The rows of a group lie close to one hidden flat surface of 9 dimensions, which may be shifted away from zero. Surfaces can cross.
In the rows, 128 means zero.
Known rows, each followed by its group:
[122  71 156 173 152  95  91 142 143 111 114 110  61 172] : Q
[167  95 109 169 143  66  57 144 114  78 116  80 159 110] : Q
[ 45 135 143 161  59 117 150 152 147 166 162 124 143 172] : X
[105 133 183 134 126 126 144 108 146 149 145 173 113 150] : B
[106 163 171 179 115 132 105 118 146 150  89 139 184 139] : X
[152 136 147 124 154 137 125 122 117 128 118 119 112 128] : X
[ 85 143 109  93  78 108 172 161 137 118 133 147 113 138] : B
[122 102 121 130 107 140 150 149 133 152 117 168 101 176] : Q
[133 109 132 136 134 130 111  99 144 113 121 144 141 100] : X
[137 112 147 135 120 128 150 121 132 104  97 157 107  99] : X
[121 151 133 126  94 158 156 117 135 129 103 172 154 109] : B
[113 219 170 127 170  98  90  94 133  95 165 188 133 137] : B
[173 105 138  91 171 116  87  98 131  80 109 127  85 121] : Q
[180  79 169  81 105 126 126 111 110 113 147 153  63 177] : X
[136 164 108  82 160 120 112 147 122 154 114  90 145 166] : X
[166 109 142 137 148 137 143 123 137 148  64 194 179  82] : B
[132 141 132 169 147 120 130 135 116  99 129 147 122  85] : M
[138 114 152  80 155 162 115  73 160 113 104 177  69 150] : Q
[178 147 112 122 146 111 104 133 109 103  77  96 174  90] : M
[132 119 157 172  72 125 108 128 113  99 125  85 120 146] : B
[175 235 126  29 107 146 106  83 101  81 137 188 156 132] : M
[168 131 174 111 126 140 119  98 124  89 114 208  74 152] : Q
[174 129 129  70 105 130 173 148  94 108 120 131  88 127] : M
[176 110  75  63 110 119 121 142 110 133 117  98 183 103] : Q
[160 107 115  92 117 168 112 126 134 207 102 120 174 186] : B
[167 173 148 130 110  98 142 164  84  68  95 140 116 117] : X
[116 179  99 162 174 118  84 159 136  99  62 107 133 138] : M
[128  63 155 164  70 119 145 141 136 119  91 125 122 121] : M
[132 177  89 112 137 165  91 114 145  95  94 215 117 149] : Q
[115 167 115 104  93 106 162 184 118 105  77 140 117 150] : X
[114  62 132 166 100 103 127 157 144 128 100 100 116 143] : B
[143 132 124 152  97  76  61 149 126  88  91 128 171 147] : X
[176 142 135  80 133 128 132 133  98 130 135 132 132 131] : B
[123 134  87 117 199 127 118 110 133 114 173 138 108  82] : Q
[ 94 126 147 136 132  84 137 147 150 118 127 162 114 139] : B
[ 98 209 174 146 139 123 109 118 135 123 136 173 133 169] : B
[136 141 121  96  86 106 144 169 109 131 115 127 131 158] : X
[147  95 122 130 105 139 147 122 120 143 135 158 150 103] : Q
[137 131  86 106  65 150  96 107 138 144 120 154 212 132] : Q
[159  85 149 124  98 109 142 146 107 154 131  93 162 129] : M
[ 70  70 166 167  48 160 139  61 185 162 144 160 170 105] : M
[105  87 125 127 103 127 122 122 155 157 139 124 141 149] : X
[134 158 114  80 117 138 142 120 122 103 126 141 112 117] : M
[118  77 109 123 112 123 155 128 131 119 159 128 102  96] : M
[133 131 133 148 165 123 136 132 131 123 108 141 122 110] : B
[ 98 190 163 138 177 131 145 103 140  98 116 135 107  89] : Q
[114 146 164 163 109 152 122 101 147 166  97 129 204 121] : M
[187 139 129 160 209 114 108 154  92 131  93 103 160  99] : M

New rows. What belongs after each?
[119 114 143 176  51  82 115 152 120  61 113 132 124 119] : M
[137 184 116 138 149 138 169 123  96 113 169 203 157  49] : Q
[140 176 137 111 106 121 111 131 135 116  53 172 192 125] : X
[ 94 119 158 117 130 148 152  94 159 116 115 172  61 135] : X
[ 97 133  89 149 163 121 140 152 140 133 115 114 125 102] : Q
[110 137 114 133 123 127 148 150 127 140 120  94 133 112] : M
[129 120 134  85 143 146 162 112 140 144 111 122 102 117] : Q
[ 56 140  82 124 112 139 119 134 155 133 157  79  85 169] : B
[124 155 132 138 124 132 125 137 137 160  98 118 188 129] : X
[107 167 117 121  43 138 157 137 123 104 107 153 156 120] : B
[138 109 163 132 100 138 149 120 118 146 137 137 130 128] : X
[124  93 127 120 104  96 117  97 138  82 160 126 117  89] : B
[129 194 107  85 119 153 168 127 134 127  62 152 167  78] : Q
[116 122 133 115 126 123 120 135 146 127 105 135 113 156] : X
[193 138 146 145 199 138 129 144  85 155  99  59 149 105] : X
[103 170 158 127  91  95 160 165 112 154 140  61 174 138] : Q
[158 120 180 138 143 123 119  88 103 196 230 146 208 121] : M
[ 95 226 158 111 124 134 155 152  95 168 195  92 129 181] : X
[103 165 165 170 152 127 117  94 143  65 116 168  92  99] : X
[105 172 131 168 130 154 131 126 141 126 100 152 138 123] : B
[130 164 199  88 114 180 187  68 133 127 147 217  71 132] : X
[ 49 166  92  97 104  83 128 158 139  88 178 106  74 160] : B
[152 107 112  78 113 142 132 114 134 169 118  85 169 124] : M
[115 105 164 112 126 113 170 140 133 142 148 150  88 152] : B
[145 142 102  75 112 131 123 120 133 107 110 120 127 133] : M
[ 88 114 108 142 115 100 114 142 146 121 133 112 126 132] : X
[127 158 172 146  64 131 166 138 110 123 110 167 161 117] : X
[115 133 131  91  87 132 172 132 140 120 100 178 121 121] : X
[153 113 141 108 109 135 144 138 108 162 150 105 134 153] : X
[143  81 109 185 112 150  65 116 153  97  97 232 112 156] : Q
[130 137 144 113  44 139 160 137 135 103  45 123 126 133] : M
[143 161 109 105 151 153 116 118 138 135  75 114 162 116] : M
[152 183  94 112 109 155 146 154  94 113 104 109 138 124] : B
[150 144 165 137 112 134 153 124  91 130 152 130 138 115] : X
[140  96  84  76 107 121 104 147 157 138  15  51 161 143] : Q
[130 140 117  50 111 137 171 102 125  94 180 161  82 107] : X
[142 146  91  42  47 168 122 107 133 169 132 160 196 170] : Q
[114 176 132 162 144 134 157 142 113 125 118 133 130  91] : M
[158  84 100 106 103  95 100 137 119  92 130 103 123 132] : M
[112 142 113 138 163 125 150 144 124 125 142 145 106 118] : Q
[ 94 102 138 161 145 156 197 152 131 190 136 106 104 121] : M
[158 116 138 122  97 125 102 111 114 121 147 155 152 137] : Q
[143 143 107 127 172 128 122 134 117 134 127 102 153 108] : M
[201 240 153  42  81 103 107 119  75  73 103 125 199 120] : Q
[152 164 171 124 103 104 138 150 101  97  81 119 139 128] : Q
[107 139 141 110 112 115 156 160 145  83  54 176  49 169] : X
[ 76  94 144 170  81 143 143 100 145 105 162  94  73 109] : B
[171 119 166 133 184 167 133 105 122 192 115 154 147 142] : M
[107 143 151 178 113 145 131 136 136 132 107 118 121 148] : B
[123 108 142 117 123 129 122 119 141 148 128 125 118 154] : X
[142 130 131 123 127 104 155 156  88 118 184 135 104 130] : M
[128 125  79  58 104 137 216 160 114 128 120 141 115  70] : X
[ 34 109 118 121  99 140 159 117 196 148 129 163  85 155] : X
[ 63 108 188 123 145 146 200  93 161 192 176 128  81 124] : Q
[100 160 122 180 146  97  97 145 123 140 158  95 184 122] : M
[166 138 150 111 114 118 162 169 103 124  73 137 121 142] : X
[151  87 110 100  88 103 111 140 123  87 109 124  94 150] : M
[144  97 177 183 115 102 125 139 106 117 144 162 121 142] : M
